The rows of a group lie close to one hidden flat surface of 8 dimensions, which passes through zero. Surfaces can cross.
In the rows, 128 means zero.
Some rows, each with its group after it:
[109 162  89 173  97 155 155 147 117 123 163 180 110 155  78  99 116 183
 104 125 161] : S
[102 154 128 121 122 146 118 161  79 152 103  80  44 110  99 116 142 153
 182 146 179] : R
[148  74 155 129 141  71 123 101 129  91  87 109 151 130 178 125 116  86
 111 114  86] : S
[130 149 114 136 204 122 138  95 145 111  98  83 143 156 168  86 143  98
 144 157  59] : N
[134 108 123 153 150  52 220 107 144 147  56  37  62 158 174 123  88 124
  65  89 145] : R
[117 142 128 132 108 142 121 138 134 145 118 160 145 117 155 132 147  66
 169 184 124] : N
[139 140 136 134 162 140 133 125 120  97  97  89  92 154 153 112 109 115
 122 125 108] : J
[122  89 111 169 127 112 105  95  77  96 198 154 142 123  84  69 116 197
  42 116 121] : E
[122 177  84  99 115 136 191  96 124 121 125  61 123 136  66 114 134 136
 118 123 125] : Q
[124 132 128 147 215 114 113 142 155 131  94  75  93 171 144 101 143 204
 140  80  99] : N
[139 108 174  75 107 137 132  54 104  98 124  96 121 111 115 159 105  35
  72 107 131] : R
[129 167 121  75 191 153 112 109 131 140 123  50 136 116 103 123 165 138
 182 142  92] : R
[139 163 144 134 159 179 133 145 154 147 134 155  95 148 156 144 113 114
 150 147 154] : Q
[106 112 172 106 132  92 151  75 113 109  34  84  79 147 108 125 133  67
 152  99 134] : S
[156 137  98 127 123 115 206 118 185 137 145 181 176 140 109 146 106 154
 143 133 138] : N
[113  78 149 132 106  81 120  90  80 133 127 130 127  91 117 106 131  98
 111 155 144] : N
[146 164 139  98  80 200 125 130 108  97 165 133 113 128 115 168  90  84
  76 120 150] : J
[137  86 165 173 159 118 146  83 126 126 147 190 107 150 153 117  81 116
  63 129 162] : Q
[109 127 139 119 161 104 128  90 134 134  69 106 137 133 149 108 164  59
 182 164  91] : S
[125 110 106 178 133  78 203 116 131 158 137 107  81 145 130 112  85 183
  37  93 174] : E
[122  96 146 158 178 117  87 141 110 179 155 144 102  94 161 104 135 154
 147 174 157] : J
[108 125 179 132 147 170  58 131 135 112 115 217 138 148 129 132 155  90
 199 144 118] : Q
[144 127 118 134 148 129 132 126 141 112 149 132 153 136 139 119 116 142
 112 131 106] : N
[138 121 143 112 124 161  66 139 117 128 174 158 158  94 144 145 137 115
 135 153 121] : S
[133 121 124 132 120 134 104 154 116 117 143 119 121 122 130 130 123 155
 112 113 128] : R
[129 127 136 140 228 137 123  65 129 118 135 142 135 150 119  72 137 137
 163 171  96] : E
[136 136 136 118 139 161  97 135 128 105 139 143 140 133 127 131 129 124
 146 131 108] : Q
[175 139 116  78 127 161 119 108 127 101 186  56 178 107 151 162 104 107
  38 107  80] : R
[117 121 106 155 145 100 172  79 107 128 138 125 112 140  82  78 118 168
  94 131 141] : E
[124  69 187 103 198 101  88  75 123 147 125 122 110 111 108 131 136 153
 137  96 142] : R
[141 164 130  84  86 174  96 182 159 122 111 107 155 126 174 192 147  65
 140 112  94] : E
[134 167 122  97  99 185 131  98 101  90 156  87 130 135 113 134 116  72
  63 128 106] : E
[156 112 132 101  78 142 131 100  90  77 178 117 142 108  92 147  89 125
  41  94 129] : N
[140 162 111 120 106 180 111 162 150 121 163 164 164 132 134 150 128 128
 141 138 114] : N
[125 129 123 152 180 125 119 132 131 143 115  93 110 138 184 100 133 125
 121 151 104] : N
[153 132 124  97 136 121 138 135 146 130 119  85 137 124 142 157 120 133
 128 107 112] : S
[ 99 142  74 117  89 101 143  94 144 134 135 148 226 108  84 106 190 100
 162 165  76] : Q
[132 137 114 122 106 139 129 158 111 134 148  99 101 115 107 139 117 172
 105 108 155] : Q
[115 150 109 111 117 154  82 123 150  71 126  99 196 166 127 127 170 109
  88  67  28] : E
[116 166 104 116  98 136 161 122 106 159 125  71 104 103 144 131 130  67
 112 174 148] : J
[109  98 144 143 127 113 118 103 113 145 146 148 115 122 103 119 128 150
  92 107 157] : J
[143 128 164 117 121 150 121 129 161 110 110 149 139 149 172 172 110  67
 117 105 117] : E
[149 127 136 140 141 181  82 152 130 118 196 209 153 128 120 133 115 169
 133 146 135] : S
[146 142 141 137 190 172  99 147 132 128 153 138 107 138 160 120 108 152
 149 154 127] : J
[ 98 130 127 162 105 129 128 139 110 148 125 196 115 122 115 102 141 115
 177 182 162] : R
[141 163  90 104 144 181 112  87 130  63 182 147 214 140  68  94 147 141
 134 148  51] : Q
[155 118 145 131 124 154 111 140 127  90 157 156 122 149 129 148  87 161
  80  79 133] : J
[147 202 126  78 108 182 186 148 139 169  95  83  84 109 161 181 112  35
 193 196 173] : J
[139 152 102 122 149 157  79 186 142 131 161 125 159 115 134 129 156 191
 175 139  95] : Q
[150 134  64 128  90  85 162 195 173 169 137 130 195  89 163 149 144 162
 171 164 113] : J
[118 147  64 117  87 160  45 191  80 131 221 146 196  54  66  95 190 212
 187 190 104] : E
[138 126 162 142 123 151 118 130 104  98 103  86  73 154 197 136  91  65
  53 107 124] : N
[117 136  99 164  89 151 110 147 108 118 175 178 156 121 127 105 134 131
  95 158 123] : S
[109 109 154 136  99 125  94 156 104 108 103 151  92 136 104 131 131 149
 144  92 153] : R
[ 92 120 123 154 156 108 110 134 123 161 132 136 108 129  97  98 161 191
 151 120 152] : S
[122 147 129 131 130 162 132 115  99 148 163 110  90 124 131 121 115 111
  75 138 157] : J
[121 138 123 118 104 140 127 104 103 102 136 150 143 121  82 114 133 116
 143 148 126] : E
[204  92 156  83 172 111 118 138 169 100 127  94 161 120 178 186  82 154
 117  78  92] : S
[ 85 119 130 123  77  98 140 125 106 150  90 117  96 115  80 127 155 119
 146 110 170] : Q
[122 145 125 127  73 164 105 161 122  98 136 170 138 136 108 145 133 115
 140 121 129] : R

New rows, each followed by its group:
[131 149 100 139 121 136 128 178 143 120 127 121 132 143 136 129 132 168
 131 111 111] : R
[139 168  96  99 139 143 173 117 120 147 149  46 100 117 102 130 117 155
  97 124 141] : N
[ 90 168  92 157  58 164 131 132  95 109 155 168 135 137  88  95 145 101
 103 160 135] : S
[136 109 150 134 129 114 120 150 156 139 107 173 137 131 152 153 126 123
 161 122 136] : E
[100 154  99 126  81 140 130 133 146 163 145 178 178 109 110 137 167  88
 162 169 128] : Q
[143 151 116 106 150 153 136 134 180 134 146 141 174 143 133 156 134 138
 134 111 103] : R
[102 131 158 137 215 143  93 122 137 198 127 167  84 124 112 108 161 171
 219 164 170] : S
[ 99  91 138 134 140 101  63 109 114 122 121 186 184 110 110  91 185 120
 201 167  91] : N
[121 102 128 151 147  99 113 143 126 148 140 129 110 124 116 117 131 204
 115  94 147] : S
[137 120 142 130 176 143  85 107 118  66 116  84 132 163 155  97 128 118
  98 103  58] : N
[161 149  91 118 151 143 155 106 153  97 169 135 199 139 126 118 117 136
 110 145  75] : N
[130  89 147 143 129  96 130 100  94 122 124  98  99 115 152 111 103 105
  72 134 139] : N
[114  75 120 179 160  68 136 104 133 127 140 191 148 141  94  73 133 206
 129 122 132] : E
[112  93 144 120  57 117  64 135  95  74 129 169 172 115  87 130 151 127
 125  96 103] : E
[101 154 123  92 133 113 152 105 135 149  67  58 112 130 103 127 169  90
 173 125 120] : S
[121 103 164 128 125 102 135 113 119 127  79 115  91 135 149 136 115  90
 126 111 145] : Q
[152 158 118 131 183 174 129 120 151 132 171 107 139 145 174 129 108 124
  79 137 105] : E
[136 110 115 137 170  87 141 115 140 125 114  99 137 134 138 104 130 163
 132 124  99] : Q
[ 97 106 116 150 111  63 183  92 136 166  94 129 124 123 116 109 139 109
 117 133 153] : Q
[133 110 127 158 113  95 176 139 148 176 127 170 121 119 164 142  99 118
 123 156 174] : N
[118 185  72 112  43 134 218 162 140 169 119 140 126 107  77 156 128 121
 181 164 188] : E
[134 184 124 114 146 158 176 138 175 121  75 105 101 186 141 152 119 106
 152  96 119] : N
[123 144  96 121  90 160  82 151 116 149 187 133 193  80 160 132 161  82
 121 192  95] : S
[133 153  94 126 110 145 142 164 116 159 174 105 115  98 125 133 122 160
 116 158 154] : E
[147 102 153 126 145 113 147 115 139 152 144 118 104 124 144 161  94 142
  72  89 167] : R
[140  82 145 150 115  98 128 116 115 117 142 163 141 120 143 125 101 125
  85 127 134] : N
[122 101 123 143 122 127  77 130  73 123 174 143 140  86 126  90 142 142
 121 179 122] : R
[118 129 117 118 121 131  68 155 140 111 126 145 188 121 119 124 182 144
 184 125  73] : E
[135 140 119 131  82 149 153 137  73 153 168  96  81  84 140 134  92  99
  69 178 187] : R
[126 195  81 106 143 166 141 160 189 147 123 130 185 139 136 139 174 124
 207 159  84] : E
[118 168 115 120 135 156 147 135 136 144 118 115 102 141 103 126 136 137
 160 134 147] : Q
[117  98 154 134 119 109 105 118  84 137 120 113  92 103 143 122 127  97
 114 150 151] : J
[159 172  95 129  92 182 159 191 181 141 178 189 155 138 138 182  97 162
 118 116 153] : N
[139  81 128 153 149  69 159  78 104 131 131 111 125 112 151  94 103 116
  71 151 127] : N
[136 157 133 111 168 151 116 154 192 150 100 134 157 145 181 157 152 103
 193 138  93] : E
[136 125 100 103 115  84 166 105 123 114 101  47 149 119 119 123 134 118
 114 119  93] : Q
[152 120 109 124 195 110 132 119 149 149 159  73 150 119 155 117 129 181
 100 126 100] : R
[103 132 122 120 123 118 104 108 121 123 102 118 167 118 133 107 175  70
 162 163  82] : S
[ 98 117 122 154 126  86 208  52 127 150 111 153 113 147  83  96 121 105
  93 132 160] : Q
[162 160  89 117 143 165 142 141 127 127 198  69 132 120 128 133 101 181
  53 116 117] : N
[160 118 153 134 217 136  93 156 125  99 113  74  74 153 157 115 102 211
 140  89 111] : Q
[122 149 137  94 128 160  99 109 143  87 108 161 180 143  83 130 166  97
 201 128  81] : J
[144 170  92 156 122 152 175 145 148 131 153 156 137 150 150 121 101 123
 114 166 130] : S
[142 133 118 132 179 133 132 112 159 118 133 144 170 145 146 108 137 131
 151 154  82] : Q
[111 105 176  92 113 124  52 148  88 112  74  66  97 102 145 146 157  79
 168 113 115] : E
[131 140 148 109 119 141 151 115 145 125  95 154 126 136 129 151 119  78
 174 142 139] : E
[151 109 130 163 183  90 165 139 145 109  91  91  84 172 167 108  89 182
 104  87 120] : J
[132 105 158 117 149 118  81 170 114 161 106  78  85  98 181 147 136 129
 153 131 144] : E
[142  69 171 145 149  69 147 108 122 113  84 114  76 149 133 126  92 162
  95  69 150] : S
[132 146 123 113 115 133 139 126 119 121 119  90 119 132 132 136 122 111
 111 121 122] : R
[122 123 130 135 173 121 129  99 107 134 135 123 115 124 110  91 133 149
 159 164 129] : E
[104 138 124 130 145 143 108 143 126 153 146 142 108 125  85 119 152 180
 157 120 153] : S
[121  64 175 147 141  82  94 116 111 124 113 163 109 127 128 126 117 157
 123  91 151] : J
[139 140 112 124 107 138 121 185 158 153 137 120 140 118 169 164 128 139
 119 114 129] : E
[111 124 121 123 105 115 115 123 117 127 122 104 139 115 117 127 153 112
 119 123 115] : S
[125 104 117 166 173  75 164 107 148 163 113 133 123 134 155  96 127 147
 128 148 134] : R
[131 113 127 158 106  93 200 104 151 138 123 201 125 150 105 130  91 135
 120 124 179] : E
[126 160 120 120 131 112 211 125 161 181  80 150  93 129 115 140 117 106
 216 178 188] : E
[111 155 115 111 106 157 101 179 138 159 153 144 125 112  78 154 157 192
 172 109 160] : N
[135 126  98 135 122 148  91 147 104 152 209 141 173  74 141 111 138 145
 111 187 118] : N
[137 133 130 131 126 150 106 155 138 110 142 144 133 144 137 142 122 145
 115 100 118] : N
[114 145 153 106 103 165  94 171 129 103 102 125  84 158  89 164 135 159
 142  46 146] : N
[125 141 122  89  92 174  78 142  72 108 181  73 112  92  77 141 136 162
  86  94 135] : N
[113 138 111 149 141 100 189  96 147 167 117 134 122 137 125 114 124 118
 120 145 150] : Q
[120 128 151 137 107 128 139 141 140 133  91 166 114 145 153 145 123  80
 153 133 149] : N
[101 133 136 122  78 149  87 157 100 160 136 149 121  89 138 141 154  83
 158 172 160] : N
[126 193  89  97 131 188 107 139 132 117 153  80 164 122 116 125 163 111
 140 152  73] : E
[128 118 166  79 106 117 127 120 147 109  52 158 143 126 101 165 145  74
 235 125 127] : J
[129 129 170 146 202 166 117 113 114 165 153 138  46 139 142 123  97 151
 104 132 192] : J
[116  82 139 155 170 101  54 113 109 109 144 155 170 114 141  75 165 147
 148 149  75] : N
[ 84 135 157 148 128 152 115 114 101 136 115 175  56 157  50 107 141 158
 153  99 189] : Q
[107 102 114 144 121  75 115 158 122 154 107 111 118 112 112 114 157 183
 157 114 137] : E
[102  93 157 134 137 112  59 112 102 101 106 150 145 122 125  96 167 100
 164 137  92] : N
[145 139 158  71 171 153 134  93 159 148 130 101 122 127 109 172 127 121
 137  93 137] : R
[135 179 128  80 131 187 124 110  98  74 125  26 103 147 112 133 118  95
  81  92  89] : N
[133  79 120 159 113  91 124 116 110 158 172 184 171  83 166 109 119 104
 110 199 138] : N
[110 146 112 117 116 147 102 138 123 144 150 127 142 108 102 125 159 135
 143 139 127] : S
[110  72 150 149 126  95  72 110 101 120 127 171 157 104 131  98 153 112
 148 153 113] : N
[130 109 100 127 186  66 174  89 132 158 136  80 123 119  78  89 135 222
 134 119 132] : N
[136  82 172 137 139 108  71 167 138 137 109 155 127 112 180 154 133 134
 158 109 129] : E
[114 161  90 130 163 126 121 142 164 136 117  90 160 150 139 114 168 151
 142 112  72] : E
[105 144  81 132  91 140  96 168 115 179 189 108 156  80 122 127 168 162
 102 146 132] : S
[148 128 122  82 135 107 135 132 156 109 103  64 150 133 106 159 134 166
 136  61  91] : S
[138 141 145 127 201 140 161  77 141 138 104 129 104 155 137 107 113  99
 165 166 130] : E
[143 172 102 140 164 158 164 124 168 108 118 171 159 169 138 108 124 116
 178 172  94] : S
[106 138 115 121 139  90 158 100 146 128  63  98 137 143 110 108 164 107
 180 130  97] : J
